There are 3 ways to turn a row about zero (a turn may also mirror it). The second row of each pair is the first, turned, with some noise. The first 33 pairs use one turn. New pairs use 3 turns, one after the other, and a turn may come again.
Some pairs, each with its turns in order after it:
124, -52, -274, 52, 182, -83, -131, 235, -173, 260
-156, -87, 377, 115, -6, -146, 111, 107, 67, 262	V

167, 201, -260, 231, 225, 61, -84, 178, 25, 54
-166, -354, 169, 260, 136, -88, 21, 60, 64, 18	V

-27, 274, -196, 281, -208, -79, -265, -188, -121, -178
-214, 10, 243, 10, 162, -140, -172, 45, -217, -405	P

-8, 118, -261, -192, 118, -140, -210, -172, 223, 268
95, 56, -269, 17, 304, 79, 88, -162, -349, -84	L

-44, 218, 55, -275, 244, 29, 247, 1, 6, 176
135, 196, -144, -253, 216, -256, -113, -10, -7, 115	L

273, -121, -102, -252, -236, -284, -91, -6, 283, -37
-239, 168, -68, 159, 116, 239, -262, -135, -139, -313	L

161, -186, -148, -265, -163, -251, -225, -233, -276, -50
31, 375, 200, 31, -206, 122, -94, -241, 302, 221	V

238, -68, -47, 72, 125, 66, -181, -267, -54, 161
138, -211, 114, 276, 32, 147, -1, 188, -46, -117	P

-93, -228, 16, -3, 80, 137, -199, 172, 195, -102
64, -47, 58, 40, 14, -56, -294, 25, -323, 71	V

-287, 135, 257, 105, -45, 17, 154, 105, -138, -170
155, -62, -226, -72, -127, -229, 180, -96, -135, -205	V

151, -119, 90, 108, 12, -277, 80, -83, 233, -13
192, -33, -81, 121, 19, 320, 70, 134, -42, 137	V

-96, -178, -164, 132, -113, 198, 77, 260, -102, -230
-161, -142, -165, -106, -3, -117, -53, -330, 209, -151	P

-223, 18, -239, 260, -173, -133, -23, 271, -42, 209
-164, -296, 191, -73, -367, -36, 148, 77, -98, 46	V

-162, -80, -158, 88, -44, 85, -174, -75, -225, -280
-57, -100, 51, -105, -107, -154, -16, -53, 101, -421	P

-133, -205, 162, -259, 266, 152, -96, 168, -229, 256
209, 41, -362, 37, -182, 75, 73, 261, 329, 19	P

-111, -38, -181, -215, -216, 76, 203, -243, 231, -29
-21, 112, 49, -85, -184, 233, 196, -297, -259, -34	P

-140, 50, -91, -236, -140, -39, -79, 61, 265, 15
-244, -20, -197, 12, 262, 48, -59, 48, -82, -54	L

46, -38, 169, -263, 85, -50, -205, -276, -232, -172
29, -208, 95, -46, -17, -80, -157, -483, -11, 27	L

-212, -69, -94, -118, -217, -278, -168, 73, -107, -10
-258, -120, 188, -79, 215, 201, 97, -78, -89, -56	L

287, -195, 114, 84, 167, -29, 129, 91, 224, 227
101, -36, 121, 7, 292, 207, 114, 283, -160, 169	V

-234, 271, 266, -185, -4, 91, 148, 284, -69, 109
-157, 28, -117, -452, 117, -196, 36, 112, 212, 88	L

105, 102, -173, -186, 100, 260, 230, -193, -190, -63
93, 103, -1, -1, -75, -174, -214, -75, -164, 402	L

204, -244, -33, 278, -183, -5, 59, 106, -63, -148
48, -316, -50, 5, 213, -191, -34, -262, 1, -41	P

140, 183, -256, 34, -254, -164, -190, 218, 260, 26
-207, 4, -42, 1, 28, 6, -437, -93, -349, 62	P

-247, 60, 34, 63, -84, 275, -239, 21, -105, 210
-134, -143, -155, -72, -75, -62, 395, -51, 6, 163	L

-17, -277, 120, -156, 226, 258, 194, -109, 48, 148
153, -79, -109, 127, -174, 219, 326, -29, 210, 146	P

1, -160, 128, -237, 217, 136, -63, 196, -111, -96
58, 229, 86, 61, 166, -258, -74, -73, -215, 64	V

57, 260, 120, -156, 268, -256, 171, -219, 190, -265
274, -150, -10, -130, 187, -169, -460, 18, -98, -189	L

81, 81, -70, -216, 141, 81, 20, -14, -185, 74
89, 116, -57, -121, 39, -20, -68, -175, -29, 219	L

24, 18, 220, 173, -263, 175, -191, 216, 85, 181
-122, 76, -319, 328, 120, -203, -73, -32, -90, 47	P

6, 163, 6, 171, 150, 253, 264, 176, -206, -121
-134, 73, 93, 13, 204, 6, -7, -142, 458, -13	P

98, -104, -161, -65, -164, 206, 209, -200, -49, -208
34, 168, 128, -8, 49, 167, -113, -63, 113, -387	V

-185, -153, -14, -117, 148, 41, 148, -66, 205, -234
73, 186, -140, 143, -43, 1, -176, 186, -196, -196	V

New pairs, each followed by its turns in order:
259, -168, -11, 250, 36, 44, 214, -123, 236, -194
403, -94, 85, 69, -94, 25, -59, -237, 210, -159	V V L

-155, -120, 62, 44, -155, -167, 9, 226, 253, 236
-93, -198, 111, -287, 193, -191, -77, -85, 78, -173	L V P

-42, 237, 84, -165, -112, -21, -218, 191, -105, -81
-165, 139, -105, 63, -131, 1, -182, -220, -202, 122	V V P

-14, -127, 208, -168, 38, -137, -155, 118, -28, -92
-81, 63, -60, -16, -104, -305, 160, 69, -32, 48	P V L

87, 155, 213, 178, 87, -115, 21, -104, 267, -61
-89, -337, 97, -97, 165, 33, 169, 67, 102, -49	V L V

92, -163, 139, 268, -122, -245, 138, 59, 141, -138
181, 53, -292, 142, 253, 3, 122, 32, 199, 14	P L V

-31, -78, 81, -213, 181, -92, 231, -226, -170, -117
-211, 68, 263, 43, 74, -138, -87, -296, -81, 61	V L V

-172, -193, 96, -140, 287, -54, 285, 161, 0, 60
-82, -141, -68, -222, 151, -116, 106, 70, 204, 340	P V L

-110, 14, -52, 281, -19, 8, -22, -174, 204, 165
-120, 30, 83, -185, -224, 160, 63, -131, -42, 195	P P P

35, 93, 157, -64, 22, 114, -50, 150, -256, 9
-33, 230, -60, -176, -47, -96, -81, -96, 171, 40	V P L

39, -285, -97, 108, -146, -10, 51, 114, 213, 255
-234, 47, -259, -104, -125, 192, -53, 231, -22, 0	V L V

-280, -14, 74, -116, -145, 265, -183, -252, -203, 43
-274, -30, -115, -65, -46, 234, 276, -148, 275, -23	P L L

-230, -282, 132, -19, -7, -76, -264, 221, -15, 137
-217, 194, -262, -252, 69, 104, 118, 186, 17, -10	V V V

-239, 159, -44, 258, -11, 134, -144, 281, 146, 10
217, 58, -64, -55, -77, -360, 206, -221, -72, -113	L V V

-264, -27, -111, -191, -209, 163, 115, 12, -47, 80
-111, -163, 91, -12, 3, 0, -37, 37, -400, 33	V V L

-97, 68, -30, 126, 31, -97, 19, 170, 208, 142
-143, 159, -45, 37, 73, 15, 149, 31, 28, 214	V L P

207, 242, 225, -97, -196, 221, -142, -21, -94, 142
-357, 124, -41, -12, -28, -24, -368, 125, -10, 47	V V P

33, -217, 239, 5, 253, 119, -240, 245, 139, 78
-171, -252, -36, -3, 186, -130, -360, 75, 142, -164	L L P

32, 223, -263, 81, -69, -124, 279, -149, 187, -123
95, 70, -63, -132, 272, 241, -230, -75, -226, -51	P V L

155, -158, 57, 31, -62, 227, 229, 204, -132, 261
125, -193, 1, 75, 57, -200, -145, -10, -376, 136	P V V

-192, 95, -218, 261, -102, -274, -200, 59, -158, 198
228, -88, 150, -271, 67, -5, -438, 32, 40, 40	L V L

68, 139, -158, -164, 21, 195, 24, -76, -205, -128
-156, 108, -196, -104, 227, -125, 57, -88, 14, -100	L V L

-33, -176, 48, -215, 228, 247, -162, 217, 249, -97
-32, -67, -146, -6, 139, 391, -131, 128, 321, -82	V P L

142, -242, 155, -162, -43, -81, -239, 244, 91, -134
28, 14, 27, -21, -207, 141, 52, 62, -184, 417	V V P

195, 161, 238, -143, -267, 237, 127, -14, -260, 66
-49, 47, 389, 46, 104, 142, -12, -373, 134, 73	P L V

-219, -226, -269, 287, 267, -184, 119, -38, 190, -100
-2, 111, 316, 134, -251, -318, -19, -364, 108, -24	V V L

148, 70, 174, 109, 236, -66, -20, 83, -77, -230
116, 14, 123, 194, 233, -144, -182, -129, 21, 25	V L P

-20, 10, -155, -163, -66, -264, -128, 16, 261, 152
-184, -161, -189, 98, 63, -129, -170, 120, 156, -222	L P L

104, -131, 32, -62, 128, -150, -250, -114, 106, 20
266, 133, 0, 120, 96, 24, 183, 2, 26, 47	P V P

266, 3, -168, 252, 273, 199, 5, 209, 282, 22
454, 70, -68, -143, -5, -222, -193, 179, -158, -93	L V V

-27, 150, 79, -226, 273, -285, -147, 116, -144, 6
330, -157, -281, -181, 97, 143, 109, 48, -47, 0	L V L

-22, -107, -129, -228, -115, -252, -123, -191, 236, -271
148, 234, -57, -34, -115, 93, -427, 76, -140, 153	V V V

-93, -110, 183, -76, -184, -78, 218, -224, 185, 25
-116, 91, 185, 287, -152, -84, 34, -13, -170, -199	V P P

73, -144, -47, -163, 216, -55, -180, 140, 265, 141
-83, 47, -149, 180, -134, -259, 303, -43, 33, 19	L P P

-56, -122, -213, 249, 253, 125, 120, 111, -130, 115
291, 37, -18, 124, 76, 141, 177, 314, 28, -96	P L L

